The rows are grouped in 3 ways, from coarse to fine. Each group lies inside one group of the grouping before and may be the whole of it. The rows also spread widely along 8 directions, which tell nothing about the answers.
Some rows, each with its group in each grouping after it:
[-40 -27  17  -8  10   7 -12  11  35 -35  24 -17  28  24  10  26  -9   5
   2 -16   7  -1  -9 -19  -5  11  -6  -9]	q_14 nevi rov
[ -7 -47   7 -38 -15   2 -32  12  27 -25  13 -47  33  -1  20  20 -10   3
   1 -14   7  -4  -9 -26 -11  23 -13  19]	q_267 gite pized
[-34  -8   5  -9 -36  22 -47   4  13   2  36  -6   6  -8   1  13  -7  -6
 -36  15  -5  23  -9 -28  -7 -12  18   2]	q_57 mubi pevo
[  1  -8 -11   3 -12  -1 -23   0   0 -17 -13 -21  20   5  -9  -1   7   0
  -7  33  -8 -18  27  -3   5 -13   9 -37]	q_267 Sopel kipe
[  6  44  15  19  21   4   0  -7 -11 -26 -13  -2  27  32 -26 -21  -5   9
  -4  54  -7   1  34  13   6 -31  32 -28]	q_267 rubas melek
[ 11 -24 -14   1   1  -5 -33  -3  -5 -20 -27   5  24 -14  -8   5  22 -19
  19  13   2 -28  40   8 -22  -7   7 -32]	q_14 fili Patug
[  2  -1   3 -10 -12  -3 -34 -20   0 -22  10   5  30  -9  14  17 -25 -15
   6   2   3  -2  -3  -3 -31  -2   6  18]	q_57 mubi Sunit
[-42  -3  36 -29  15  12 -11   9  25 -38  20   8  37  20  17  25 -47   4
  10 -26   2  27 -21 -25  -3   2   2  11]	q_57 Fad Gebon
[-20  12   7  17  10   6 -21  -9  -2 -33   2  -9  17  24   1 -24   0  22
 -45  46 -13 -11  24   3  15 -33   4   4]	q_57 mubi Midit
[-30 -31  29 -28  -7  36 -30  18   6 -15 -14  -3  28   7  -7  32 -10  12
  15 -17   7  26   0 -38  10   0   8 -35]	q_267 rubas Kug
[-23  -4  61 -38  28  15   3   7  22 -22  18 -23  19  41  -7   0  -4  19
  -1 -26   2  31  12 -29  -8   3  15  34]	q_14 nevi fati
[ 30   2  12 -39 -14 -10 -19 -11  10 -14  -1 -47  17   9   5 -15  -8  -3
  -7  13 -23   9   9 -17 -11  -5  13  37]	q_267 Sopel gikug
[ 18   7  20 -55  20  -7 -15   2  11 -14 -31   0  28   6   1 -13  -8 -21
  42 -17 -10  -7  18 -14  -5   0  19   5]	q_57 Fad Gebon
[-27   3  43  -9  30   1   8  12  18 -32  20   2  36  45  -7   9 -21  16
   2 -14  31   0  16  -6 -16  11  -6   6]	q_57 mubi Sunit
[ -9   4  13 -18  11 -12  11  19  46 -25   4 -33  37  36  -5   1 -18  -2
  22  -1   2 -14   8 -12   6  17   4 -26]	q_267 Sopel kipe
[ -8   4 -31   8 -13 -10 -37 -28  25 -39   5 -19  30 -13  28  -2 -13 -19
   6  28 -44 -12 -17   5   3 -19  11   7]	q_14 nevi fati
[-19  -2  22 -23  -6  23 -23   3  16 -22  -2   3  41   4   5  40 -43  -9
  32 -19  -2  32 -22 -28  -7   2  19 -18]	q_267 rubas melek
[  1 -16  25 -32 -11  -6 -13  19   5  16  42  -2   4  10 -36  11  21 -20
 -11  -3  40  -5  35 -14 -45  22  27 -14]	q_57 Fad Gebon
[ 21  17   2 -28 -34  14 -49 -30  -8 -10  -6 -13  22 -27  10   7 -29 -16
  17  14 -37  39 -20 -23 -12 -24  37  23]	q_267 rubas Kug
[ 22  -3   8 -27 -12  10 -29   0  -5   5 -21 -12  18  -2 -22  -2  15 -13
  22  14  -4  -1  28 -15  -6  -5  30 -27]	q_267 rubas Kug
[-10 -12 -19  15 -16   2 -35  -3   0 -27  -3   2  30 -13  -2  14  -3 -12
   2  35   5 -17  13   4  -8  -6  14 -46]	q_267 gite pized
[  7 -15  16  -4   3   4 -16  -4 -20 -23 -16   1  22  11 -18  16   4   7
  -3  15  12  -6  40  -2 -17  -7   7 -30]	q_267 Sopel gikug
[-35  22  24  11  -1  21 -21  -1   2 -21  17  14  15  11 -12   4 -12   2
 -15  21 -10  41   9 -16 -10 -26  31  -9]	q_14 fili Patug
[-24 -36  -8 -16   3  -7 -23  17  27 -30   0   2  38   4  13  28  -9 -14
  19 -13  13 -31   2  -6  -3  17 -13 -34]	q_57 Fad Gebon
[  5 -29  27 -15 -11  15 -45 -17 -41 -17  -1  10  19 -11   2  21   2  13
 -23  -2  19   6  28  -9 -39 -13  -2  27]	q_57 mubi Sunit
[  1   5  26 -40  34  -3  -3   7  13 -27 -32  18  37  15  -2   3 -20 -14
  50 -25   6  -7  18  -7  -3   6  11 -16]	q_57 Fad Gebon

New rows, each followed by its group in each grouping:
[-40 -12  20  14  37  -1   9   3  27 -55   9  -6  41  40   3  13  -9  18
   6   0   6 -16  14   5   1   2  -9 -17]	q_14 nevi fati
[-11 -46  33 -38   5  17 -30   2   2 -18  -1 -10  19   4   5  30   5   5
  13 -38  10  12   9 -29 -24   9   0  11]	q_14 nevi rov
[  9  -7   3   7  22 -12  -9 -17  -9 -58 -29 -25  39  25  13  -4 -12  27
  -9  30 -17 -21  27  15  10 -20 -18   7]	q_267 Sopel gikug
[  1 -11  28 -24 -10   6 -30 -15 -10 -17  24 -14  18   6   8   7 -12  11
 -25  -3   7  15   6 -14 -33  -5   1  54]	q_57 mubi Sunit
[  2  14  -2  -8 -22   9 -30 -11   8 -11   9  -9  30  -7   0  19 -27 -19
  12  16 -13  19 -14 -14 -15  -6  30 -10]	q_267 rubas melek
[-31  -2   7 -31 -21   9 -27  -1  52 -15  38 -42  14   6  20  -1 -16 -10
  -9  -3 -34  29 -36 -37   3  -1  23  35]	q_14 nevi fati
[ -7   7  18 -19  40 -18  21  27  53 -19  -4 -10  39  50 -18 -15  -1 -16
  36 -12  27 -44  30   2  -1  32   7 -35]	q_57 mubi Midit
[-10   7  30   0 -11   6 -20  -8  -8 -23  38  -7  20   9 -12  14 -21   5
 -22  21  17  35   8 -11 -31  -6  25  12]	q_267 gite pized
[-26  -6 -11  27 -20   2 -30 -12   5 -16  37   2  13  -5 -11  18  10 -14
 -23  34   1  -4  11   2 -24 -11  25 -28]	q_14 nevi fati
[-24 -18  -6  -5 -14  -6  -7  21  55 -24  38 -59  33  32   4   2  -5   7
 -14  20  -4 -19 -16 -14  16  18  -9  -9]	q_267 rubas Kug
[-41  18  39  -7  -5  35 -16   7  10 -18  15  -3  23  25  -9  15 -32  17
  -7  10  -8  54 -13 -35  15 -17  29 -13]	q_267 rubas Kug
[ 18  -2   5 -15 -21 -10 -29 -27  -4 -28  26   4  42 -25   6  46 -43 -34
  32  -9  21  13 -10  -1 -65  16  19  12]	q_267 gite pized
[-28 -23  25 -11  -2  30 -34  11  -8 -13  -3   4  11   4 -13   8  12  12
 -18   3   0  27  27 -27  -6 -19  14  -9]	q_14 fili Patug
[-17  -8  19  32  19  16 -12  -3 -33 -41 -22  25  37  21 -24  25   0  26
   0  31  21  -9  45  13  -1 -19   2 -57]	q_267 rubas Kug
[  3  23   7  -5   5 -18   6   0  38 -27  26 -48  34  40  -4 -19 -13   2
  -2  31  -9 -11   0   1   3   7   9  14]	q_267 rubas Kug
[-12  34  30   1  13   1  -6 -24   9 -30  27  -7  18  22  -5  -9 -18   2
 -10  20 -16  30   4  -4 -19 -21  33  31]	q_14 nevi fati
[-38  29  21  24  44  -6  20   9  36 -51  10  14  45  46 -11   3 -27   0
  21  12   8  -1  16  10  -3  -2  11 -28]	q_14 fili Patug
[  3  -1   9   8  -6  11 -37 -19 -29  -8  -4  15   2  -9 -18   5  21  -8
 -11  27  -3   5  37  -3 -24 -27  33 -20]	q_14 nevi rov
[-18 -10   4  -6  -1  22 -46 -20  -6 -35 -21  -1  17  -9  22   7  -7   7
  -1   8 -33  16  -3 -18  12 -31  10   4]	q_14 nevi rov
[  4  -2 -15  -6 -16 -11 -20  18  27   0  10 -26  17   5 -20 -11  20 -24
   3  35  13 -26  24  -3  -9  12  25 -43]	q_267 gite pized
[ 13   7  -9  11   3 -19 -22 -21 -18 -29  10   1  18   0  -5 -11   4  -5
 -23  46  -1 -27  33  23 -22 -22   8   6]	q_57 Fad Gebon
[-11  -4  49  -8  32  20 -13 -14 -29 -43 -23  44  39   6  -9  34 -25   7
  30 -27  15  34  30  -6 -36 -14  12  -1]	q_14 fili Patug
[-23 -47  -4  -5  11 -10 -20  11  17 -46  10 -25  34  20  20  10   2  22
 -23   9   7 -44  13   3   7   4 -36   3]	q_57 Fad Gebon
[-20  -4  32 -21  47  -3  10  13  40 -51 -13 -26  46  46  12 -12 -16  20
  20 -17  -8  -4  13  -8  12   5 -15  21]	q_14 fili Patug
[-23 -19  20 -13  25  -3  -3  10  29 -40   3  -9  43  30   9  14 -21   7
  12 -19  18 -20  11  -3  -4  13 -20   4]	q_57 mubi pevo
[ 28   2   0  -9   9  -9 -19 -23  -4 -39 -27 -25  40   7   7  -6 -11   6
  20  23 -18 -16  16   9  -2 -12  -2  11]	q_267 rubas Kug
[  7   6  18  -3 -29   4 -23 -25 -14 -13  43   6  28 -11 -14  45 -35 -19
   9   5  16  33  -8  -8 -56   3  31   7]	q_267 rubas Kug
[ 15   4  17  -9  21 -17  -4 -28   6 -38   6   7  39   4  -1  19 -18 -23
  41 -15   6  -7  14  12 -46   8  17  14]	q_14 nevi fati
[ 27   8  -4 -22   9 -18 -20 -18  15 -28 -19 -16  33   3  14 -18 -13 -18
  22   5 -16 -31  12   7 -11  -4   3  23]	q_57 mubi Midit
[-11  25  34 -36  16  18 -17   4  18  -5 -19 -19   2  25  -6 -35   9   3
   3   6 -35  33  14 -31  23 -25  38   9]	q_14 nevi rov
[  2  -4   2   5   7 -13   4  12  21 -16   7  -9  38  26 -28  14   5 -13
  27  15  27 -32  26   8 -14  20  10 -55]	q_267 rubas Kug
[-47 -14  41 -21   1  19  -9  22  30 -13  43   2  29  29  -2  32 -27   7
  -5 -29  30  24 -13 -31 -21  19   2   2]	q_57 mubi Sunit
[-13 -18  27 -35  -6  21 -30  17   4  11  -7  20  11  -2 -21  19   4 -20
  19 -26  23   6  25 -28 -22  10  27 -38]	q_57 mubi Midit
[ 14  -5 -12 -14 -14 -16 -21  -6  22 -24   3 -53  22  12  12 -15  -1   0
 -19  33 -26 -17   7  -5   7  -6   0  14]	q_267 Sopel gikug
[ 15  27  29   8  12 -21   9 -35  -6 -54  28  -4  46  18   2  29 -59   0
  14   3   9  15   4  13 -50   0   7  34]	q_267 Sopel kipe
